There are 4 nested groupings, the coarsest first. Each group lies inside one group of the grouping before and may be the whole of it. The rows also spread widely along 14 directions, which tell nothing about the answers.
In the rows, zero is written as 128.
Known rows, each followed by its group in each grouping:
[122  93 154 130 117  99 138 166 114 133 117 110 159 144 146  93 131 187
 133 102 131 128 115] => Tope popo Ral Supi
[108 107 116 125 126  95 136 159 101 143 127 125 123 126 139 139 130 146
  85  87 136 106 141] => toze bes lukub mirek
[141  94 121 186 104 134 173 168 118 157 134 105 164 100 122 136 118 171
 116 146 131 149 167] => febas doda varom Nogig
[111 139 111 107 146 160 151 108 149 148 112 129 110 114 145 204 137 115
  76  93 114 138 159] => Tope zes Rolid koma
[180  91 145 139 144 150 143  75  96  83 109  90 149  97 118 167 123 134
 152 150 110 117 122] => toze bes Lavo Sotob
[ 81 170  99 137 140 113 156 112 140 107 184  87 115 113 108 151 117 108
 121 138 109 152 127] => toze raf Keze Nuz
[102 113 169 136 104 205 145 138 154 135 129 198 125 146 170 151 109 161
 110 134 132 167 129] => toze Lanat soz Gopiz
[ 71 123 175  87 115 103 130 140 170  87 146 110 139 145 130 128 111 164
 124 108 122 150 109] => Tope popo Ral tineb
[113 163 124 131 155 113 109 108 102 118 139 134 123 141 137 125 135 125
 115  90 141 107 119] => febas pelat buv kazez
[125 136 137 131 144 141 118 117 142 111 154 138 152 131 151 125 140 122
 118  87 102 109 132] => toze raf Keze pab
[ 90 147 129 134 123 116 125 158 125 159 131 122  70 114 138 153 118 140
 102  95 139 148 153] => Tope zes Rolid mep
[134 165 107 142 128 124 133  85  71  96 127 134  99 165 131 118 120  97
 156 108 116 147  53] => Tope popo Luzu bufo
[137 128 131 110 139 126 167 100 128 138 155  84 183 109  93 125 143 132
 133 121 115 109 128] => toze Lanat dagev nefa
[108  94  99 110 148  66 134 136  82 132 109 104 137 161 152 103 134 133
 121  86 100 107  96] => toze bes Lavo gota
[ 91 186 147 152 150 130 113 163 142 133 194 105 102  85 126 132 125 159
 102 108 156 126 192] => toze kuv Paluk kug
[120 105 158 130 100 132 116 118 137 142 138 132  97 114 128 145 109 122
 152 125 111 137 122] => toze raf pibi Ruz
[112 101 130 121 140  93 153 141 128 111 120  70 142 121 110 136 112 164
 147 137 115 143 126] => toze bes Kezi tula
[143 128 145 132 132 162 167 144 126 111 121 151 168 158 121 138 112 166
 119 122 136 155 119] => toze Lanat dagev pofak
[136 143 133 108 155 100 148 195 115 128 163  91 181 152 111  80 125 166
 130  77 122 116 153] => toze bes lukub Migo
[128 152 111 129 104 114 184 129 110 140 118  93  98 121  97 155 138 139
 125 101 126 135 118] => Tope popo Bol Kegi
[148 112 147 156 105 174 134 129  89 126 160 133  87 118 186 115 103 126
 169 167  72 157 135] => febas Bib Mame kovon
[141 101  88 150 156 142 151 102  56 167 138 101 148 118 152 128 126 122
 130 168 115 132 114] => toze kuv Paluk vasi
[100 118 115 110 170  86  89  96 107 125 137  99 148 125 151 120 124 107
 125 105 104 123 109] => Tope zes tapep noful
[ 86 111 166  91 102 109 100  93 137  97 147 145 118 120 118 160 108 112
 101 110 137 135  88] => Tope zes tapep gev
[136 123 104 172 149 145 133 110 132 126 126 119 156 127 160 127 133 122
 151 120  80 135 142] => febas pelat buv kidar
[128 160 146  89 186 172 137 106  96  85 143 128 125 128 174 182 121 149
  77 139 145 128 159] => febas Bib tiva Nusa
[123 142 156  93 150 182 142 128  60 162 131 129  66 116 201 139 133 167
 109 145 140 133 147] => Tope zes tapep noful
[ 92 152 175 102 104 148 139 140 137 132 173 139 117 130 149 119 132 162
 108 115 148 133 120] => Tope popo Bol Kegi
[ 73 135  94  86 115 115 163  94 131 155 161 113 112 147 120 142 113  77
 135 123  81 147  97] => febas pelat buv kidar
[139 135 149 134 121 100 115 144 122 100 159 114 145 132 130  97 128 135
 135  85 104 109 133] => febas Bib Mame kovon
[127 137 114  77 145 139 126 135  90 114 159 135 129 161 156 134 114  93
  92  77  92 136 120] => Tope zes Rolid mep
[184 134 130 167 118 147 104 123  61 106 151 148 125 123 122 138 103 106
 136 108 131 120 133] => febas pelat buv kidar
[129 149 109 150 165 148 134 142 118 152 151 149 175 167 146 102 119 131
 131 110 131 143 118] => toze raf Keze Nuz
[ 77 140 140 145 111 126 120 136 139 111 155 160 108 141 135 131 109 130
 113 116 136 148 108] => toze bes lukub Migo
[ 96 141  90 207  90 112 126  56 117  81 125 156  93 107  99 178 138  90
  94 122 146 126  65] => toze bes Kezi tula
[147 160 139 135  86 147 186 123 111 110 142 118 138 122  96 130 162 156
  99  87 143 107 112] => Tope popo Ral tineb
[149 124 146 142 155 136 118 135  91 142 148 143 187 141 106 122  98 150
 126 134 175 137 121] => toze Lanat dagev pofak
[143 152 195  97 136 143 160 159 126 144 156  66 102  93 119 110 131 195
 172 128 119 120 183] => toze Lanat dagev pofak
[142 145 146  98 104 166 186 137 145 145 173  87 133  99 102 150 132 138
 126 112  99 132 164] => Tope popo Ral Supi
[117 163 131 108 122 145 208 122 108 158 115 110  95 151 108 127 142 162
 141 124 141 134 100] => toze bes Lavo gota
[158 193 151 179 135 120 102 134 136 146 138 125  99 118  96 106 139 133
 174  59 141 101 146] => toze raf Keze Nuz
[146 105 154 117  69 160 167 189  97 117 175 153 146 130 127 121 120 163
  76 101 131 124 138] => toze kuv Paluk kug
[ 97 116 172 118 106 156 169 140 134 100 169 107 142 137 127 115  79 171
 172 206 122 193 103] => febas pelat buv kazez
[120 127 139 121 124 169 167 143 119 127 130 149 118 138 169 141 133 162
 102 120 109 140 139] => toze Lanat dagev pofak
[110 128 157 109 125 163 156 108 123 133 154 111  95 123 134 141 100 132
 164 168 110 158 116] => toze bes Lavo gota
[124 117 128  65 145 135 156 128  77 156 150 120 142 165 138 109 117 130
 128 124 124 125  97] => toze bes Kezi tula

New rows. What belongs after each?
[167 132 124 101 142  79  81 137  32 151 110 144  74 174 119 110  96  84
 162  47 128  99  96] => toze bes lukub mirek
[134 101  72 164 165 158 119 152  58 156 111 171 115 173 191 149  78 109
 120 139 106 181 119] => toze kuv Paluk vasi
[135 131 145 160 112 192 185  80 160 142 108 119 116  86 128 171 160 161
 135 149 124 125 137] => toze bes Kezi tula
[131 149 170 136  77  87 135 158  81  79 156  90  88 121 116  79 139 173
 148  90 129 111 103] => Tope popo Ral tineb
[ 77 127 158 112 140  95 105 177 167 206 154 113 121 117 126 117 115 159
 133  96 148 126 174] => toze raf pibi Ruz
[140 149 136  99 155 135 124 155  77 114 154 114 102 137 159 116 130 146
 117  86 114 104 152] => toze bes Kezi tula
[113 150 146  98 152 113 105 111  98 111 135 143 105 162 149 126 104 117
 135 106 131 133 102] => febas Bib tiva Nusa
[133 165 114 191 181 182 150 135 125 149 173 104 166 103 149 108 138 160
 138 151 132 139 173] => toze bes Lavo Sotob
[160 159 126 123  91 160 194  83  97  88 103 149 107 147  84 167 156 130
 101  90 146 109  72] => toze bes Kezi tula
[117 127 153 135 113 139 180 105 148 143 111 106 136 123 121 133 144 166
 142 135 129 132 121] => febas doda varom Nogig
[123 150 185 107 117 166 164 133 125 144 158 112 140 128 126 107 130 183
 145 141 157 139 122] => Tope popo Ral tineb
[166 138 139 129 125 136 146  93 129 137 137  99 127 137  95 119 102  93
 214 130  76 150 106] => febas Bib Mame kovon
[155 154 153 162 142 139 129 108  99 117 139  87  91  87 138 110 154 152
 167 114 114  95 149] => toze bes Lavo Sotob
[131 120 144  79 127 164 118 134 109 139 181 146 121 126 147 170  91  93
  91 106 107 132 170] => febas doda varom Nogig
[130  77 159  92 154 146 136 116 139 121 108 121 160 140 199 135 133 157
 130 128  79 122 140] => febas Bib Mame kovon
[130 143 150 171 138 152 126  83 191 191  91 142 122 122  92 149 122 120
 193 106 134 138 124] => toze bes Lavo gota
[130 112 105 107 118 122 137 115  44 144 160 119  84 112 156 139 129  98
 103 113  95 104 130] => toze Lanat dagev nefa
[142 163 134 130 144 140 148 137 136 150 107 102  67 127 126 147 128 137
 173  91  95 138 158] => toze raf pibi Ruz
[116  96 149 145  95  87 113 143 122 209 102 130 121 112 124 107 151 149
 121  70 153  99 121] => Tope zes Rolid mep
[174 131 140 111 137 158 166 135 102 152 141 119 173 128 133 123 141 151
 117 107 125 105 154] => febas Bib tiva Nusa
[108  89 123 186 123 158 134 134 147 159 159 151 190 118 177 115 122 146
 112 164 117 151 139] => febas Bib Mame kovon
[156 122 144 136 176 178 105 118  88 176 146 142 147 117 186 132 112 134
 133 146 133 127 168] => febas Bib tiva Nusa
[ 88 107 111 172  95 106 185 116 157 129 118  97 158 116 115 132 145 162
 123 139 119 152  94] => Tope popo Ral Supi
[130 121 163 109  88 120 156  82 100 110 147 126 141 104  87 161 132 138
  90 140 177 103  94] => febas Bib tiva Nusa
[100 131 129 164 124 140 125 169 117 166 180 158 160 130 152  90 131 153
  95 113 152 122 141] => toze bes lukub Migo
[141 139 149 150  96 131 117 153 109 103 166 132 112 107 106 153 106 133
 107  96 142 134 147] => Tope popo Ral Supi
[163 117 137 135 117 156 179 123  87 110  96 134 133 139 129 165 129 161
 103 124 143 133 126] => febas doda varom Nogig
[ 80  96 117 191 119 108 120 157 144 127 120 121 101 106 170 135 119 163
 127 133 107 152 145] => toze bes Kezi tula
[ 99  96 133  99 131 136 155 130 129  98 146 115 145 150 142 142  85 129
 137 159  94 172 104] => toze bes lukub mirek
[133 104 128 156 119 152 104 124 141 168 142 176 152 119 142 164 102 103
 103 111 128 136 151] => febas Bib tiva Nusa
[135 135 133  92 118 139 176 120 130 178 147 105 144 129  85 129 130 123
 140 104 120 122 122] => toze kuv Paluk kug
[140 141 153  67 108 194 167  96 126  64 209 130 164 117 110 181 111 105
  81 138 111 127 139] => febas pelat buv kidar
[132 138 135 103 117 125 117 145 152 172 159 130 130 138 111 126 114  97
 142  51  93 124 148] => Tope popo Ral Supi
[118 100 149 158 137 149 126 106 165 191 127 122 162  90 150 121 151 149
 144 126 123 103 153] => toze bes lukub mirek
[135 134 135  91 156 134 157 125 113  91 127 115 153 153 140 149 114 145
 112 120 117 139 127] => febas Bib tiva Nusa
[123 179 134 138 157 149 150 152 131 107 170 102 140 128 124 114 127 159
 128 113 126 139 154] => toze kuv Paluk kug
[135 119 156 109  80 137 160 140 105  73 173 108 113 110 125 124 135 149
 114 114 100 110 121] => toze bes Kezi tula
[123  74 178 112  92 102 103 116  95 131  98 133  95 116 150 135 129 147
 119 105 138 112  96] => Tope zes Rolid mep
[123 152 167 129 177 159 121 117 138 156 129 129 160 129 146 125 133 174
 140 128 168 119 155] => febas pelat buv kidar
[129 131 150 124 119 142 117  89  78 107 151 121  98 106 163 118 140 125
 132 128 110 120 101] => Tope zes tapep gev
[122  98 126 136  95 138 156 144 103 115 123 166 132 154 136 150 111 138
  98 118 131 147  94] => toze raf Keze pab
[121 103 138  43 123 120 167 152  70 120 138 117 108 177 139 138  89 134
 127 128 109 151  94] => toze raf Keze Nuz
[ 94 101 105 134 142  77 112 159 101  95 123 136 157 183 169  93 104 139
 125  99  99 147  92] => febas pelat buv kazez
[141 107 166  82  92 114 145 144  72 155 139 110  88 144 118  91 115 144
 172 112 120 115  94] => toze bes Kezi tula
[164 151 130 106 118 106 157 138  91 124 140  70 109 123 112  87 147 129
 171  69  70 113 123] => Tope zes tapep gev
[113 142 163  25 151 135 132 132  90 146 177 110  96 153 144 132  82 112
 143 131 110 142 134] => febas Bib tiva Nusa
[ 96 117 134 135 143 131 138 127 156 157 136 124 174 159 167  70 133 148
 173 125  87 142 107] => febas pelat buv kazez
[110 149 163 104 103 106 160 136 135  71 159 102 132 140 105 104 140 165
 126 103 126 120  96] => toze raf pibi Ruz
[118 120 164 103 152 152 119 159 137 123 139 146 146 162 155 119  94 151
 144 116 118 152 135] => toze bes lukub Migo
[127 148 178 114 128 127 128 151 103 107 156  83  73 112 138 102 111 161
 184 121  96 136 152] => toze Lanat soz Gopiz
[133 150 141 154 145 155 107 124  75 191 133 125  69 100 165 122 123 138
 152 134 138 137 148] => Tope zes tapep noful
[ 90 137 148 120 166 154 100 116 106  89 174 147 129 150 200  98 120 138
 122 134 115 132 111] => toze bes Lavo Sotob
[ 72 142 132  99 119  83 139 118  92  83 176  95 103 127 138 125 127 131
  89 123 126 120 111] => febas doda varom Nogig
[103 142 145 164 105 101  99 161 147 101 160 111 105  89 117 135 111 142
 118  93 119 145 159] => Tope zes tapep noful
[146 116 122 134 130 121  78 107  37 141 148 166 110 143 110 159  61  78
 127 136 169 143  95] => febas pelat buv kazez
[141 123 180 132 111 139 111 124 184 120 121 136 158 128 121 126 133 145
 151  65 110 118 134] => Tope popo Ral tineb
[164 142 175 149  98 171 153 111 153 203 122 133 135 117 100  98 145 148
 200 107 127 113 130] => febas pelat buv kazez
[ 96 102 147 133 145 136 113 129 157 101 176 126 191 127 132 130  86 131
 128 156 125 157 125] => toze bes lukub mirek
[ 74 114 127  59 167 146 117 146 149 200 159 158 145 176 174 118 102 109
 120  94 103 140 136] => toze bes Lavo Sotob
[133 139 143 111 149  84 105 156  91 149 141  98 115 126  96 120 112 145
 135  82 160 104 143] => toze bes Kezi tula
[117  86 135 107 123 119 160 120 139 147 133  65 153 103 131 138 116 141
 160 146  83 148 129] => Tope popo Luzu bufo
[ 99 140 135 138 105 127 117 172 109 109 169 180 128 182 127 102  87 130
 112 101 143 163  85] => toze kuv Paluk vasi
[137 130 134 157 116 147 139 130 101 144 162 112 138 105 148 114 133 146
 134 135 123 130 133] => Tope popo Bol Kegi
[116 121 163 136  92 106  99 171 125 133 177 127 125 108 115 127  96 141
 121 101 145 136 144] => Tope popo Bol Kegi
[156 141 157 135 117 196 175 122 123 143 115 155 116 135 154 149 137 162
 124 130 129 135 139] => febas Bib Mame kovon
[118  70 131 119  74 127 204 140 143 163 120 114 164 131 140 107 163 162
 123 110  84 113 103] => toze raf Keze pab
[112 104 137 159 101  88 105  75 109 184 140 116 118  77 114 118 158 113
 134 108 136  75 112] => toze Lanat dagev nefa
[115 144 167 128 117 140 129 111 136 101 124 133 101 145 155 109 130 148
 169 112 103 130 108] => febas pelat buv kidar
[164 151 137 102 176 168 131 139  55 150 148 128 120 159 148 132  83 125
 148 136 137 153 148] => febas doda varom Nogig
[137 109 134 142 143  76  73 165  69 144 154 128 144 120 113 119 100 129
 107  86 167  99 146] => toze bes lukub Migo
[122 103 152 135  97 115 145 123 162 158 114 131 158 122  89 137 136 150
 125  95 142 114 110] => toze kuv Paluk vasi
[150  65  91 115 114 128 200 165  94 171 157 101 230 131 139 109 133 147
  88 132  96 124 143] => febas Bib tiva Nusa
[122 132 121 128 161 126 117 146 130 156 172  73 116  92 143 128 112 117
 155 115  74 133 189] => toze kuv Paluk kug
[114 141 131 139  93 124 128 122 106 147 136 178  97 123 107 164 136 120
  69  72 166 103 123] => toze Lanat dagev nefa
[108 114 121 108 142 121 110 107  97 136 193 100 137  83 142 143 134 109
  86 124 120  91 153] => toze bes Kezi tula
[157 100 122 149 143 130 132 128 129 148 137 123 214 128 106 116 126 126
 133 104 121 114 130] => toze bes lukub Migo
[153 135 141 108 125 159 147 109 137 127 149 123 134 130 104 164  89  98
 155 131  98 157 136] => febas Bib tiva Nusa
[ 78 122 158 104 133  74  98 112 115 130 138 104  87 131 133 108 112 130
 160 118 129 118  95] => toze bes lukub mirek
[102 176  80 147  99 145 181 124 158 126 173 129  99 136 100 141 130  81
 124  83  70 148 123] => toze bes Lavo Sotob
[ 78 141 112 117 134 113 186 147 133 127 156  81 125 127 121 125 130 158
 117 133 117 145 130] => toze bes Lavo Sotob
[106 183 117 141 146 120 126 112 142  79 153 112 117 102 110 170 136 122
  84  84 129 133 144] => Tope zes tapep gev
[ 98 131 155  62 123  99 171 189 148 141 143  75 133 141 144 104 141 186
 123  75  98 123 152] => Tope popo Bol Kegi
[ 93 152 153 119 142 128 131 113 107 157 126 124 109 134 128 121 116 157
 139 143 172 154  96] => Tope zes tapep noful
[163 130 137 184 116 122 127 120  73 110 114 112 126 110 115 116 124 152
 148 129 143 137 102] => Tope zes tapep noful
[101 156 118 171 100 135 129  98 123 144 185 119  80  88 105 135 123  93
 140 129 118 128 125] => toze bes Lavo Sotob
[137 171 125 165 136 116 123 104 110 143 163 110 125 104 101 125 135 114
 133 113 144 109 138] => febas Bib Mame kovon
[105 137 158 110 116 111 120 138 121 140 197  89 113  97  89 125  95 124
 145 137 134 137 138] => toze kuv Paluk kug
[179 133 168 110 118 171 171 179 120 141 135 130 160 169 130  88 111 168
 168  97 105 145 145] => febas doda varom Nogig
[178 139 128  99 130 126 132 134   4 116 194 104 137 117 118 114 123 120
 102 115 149  82 137] => febas pelat buv kidar
[107 106 150 148  92 144 152 139 143 135 159 136 149 120 143 103 132 153
 129 132 116 129 117] => toze bes lukub mirek
[133 110 168 131  97 137 123  63 140  96 152 135 147 113  90 162  98 100
 147 159 133 141  84] => febas Bib Mame kovon
[140 138 120  97 109 120 166 149 110  93 157 115 128 136  99 167 100 116
  97  99 108 141 142] => febas Bib tiva Nusa
[129 152 129 123 123 127 179 111 136 164 120  91 146 122 102 126 163 153
 131  92 131 110 123] => Tope popo Ral tineb
[ 98 143 152  89 130 144 173 123 142 125 193  72 144 114 132  90 142 155
 151 147  95 126 128] => toze bes Kezi tula
[155 134 142  87 123 128 145 140  57  95 162 116 111 146 137 128 105 125
 119 119 113 126 121] => febas Bib Mame kovon
[116  91 122 149  82  94 123 120 105 109 136 140 116 134 131 117 123 108
 125  93  95 114  84] => toze bes Lavo gota
[153 120 138 146 100 125 109 165  81 149 142 132  94 111 138 139 113 133
 118  81 127 119 158] => Tope popo Ral tineb
[123 156 120 142 161 164 143 135 107 135 158 109 116 116 152 145 105 139
 139 154 117 157 165] => febas pelat buv kazez
[138 141 119 163 165 148 132  92  82 150 102 141 124 129 160 131 155 141
 121 118 149 103 116] => toze bes lukub Migo
[154 157 167 154 123 148 114 117 108 124 158 137 125 113 141 102 138 142
 143 111 136 105 137] => febas Bib tiva Nusa
[129 100 159 131 126 114 140 134 131 105 100 121 140 139 112 155 100 165
 142 132 145 149 107] => toze raf Keze Nuz
[105 206 126  87 148 142 181 140 106 122 182 112 119 155 102 113 131 140
 108 104 150 126 120] => toze bes lukub mirek
[ 95 110 117 119 183 140 125 126 131 156 106 117 144 126 178 160 113 151
 108 137 122 161 150] => Tope zes tapep noful
[138 139 111 155 121 113 138 158  81 152 107 137  90 145 119 131 114 133
 137  80 126 138 130] => toze Lanat soz Gopiz
[168  87 127 108 122 158 127  77  67 130 128 143 142 136 133 171 100  86
 127 134 115 135  92] => Tope popo Ral Supi
[144 146 174  74  90 154 153 138 153 153 148 135 120 134  84 156 110 126
 135  79 131 134 132] => Tope popo Bol Kegi
[120 142 131  68 153 133 163 106 138 157  87 127 134 172 123 141 133 130
 139  80 115 143  94] => Tope zes tapep gev
[103 121  95 118 125 145 174 157 117 112 122 155 122 170 163 150 118 133
  85 100  97 152 119] => toze bes lukub mirek
[128 101 118 107 118 118 148 140  74 125 148  98  92 105 147 148 129 129
 101 109  98 106 148] => toze bes Lavo Sotob
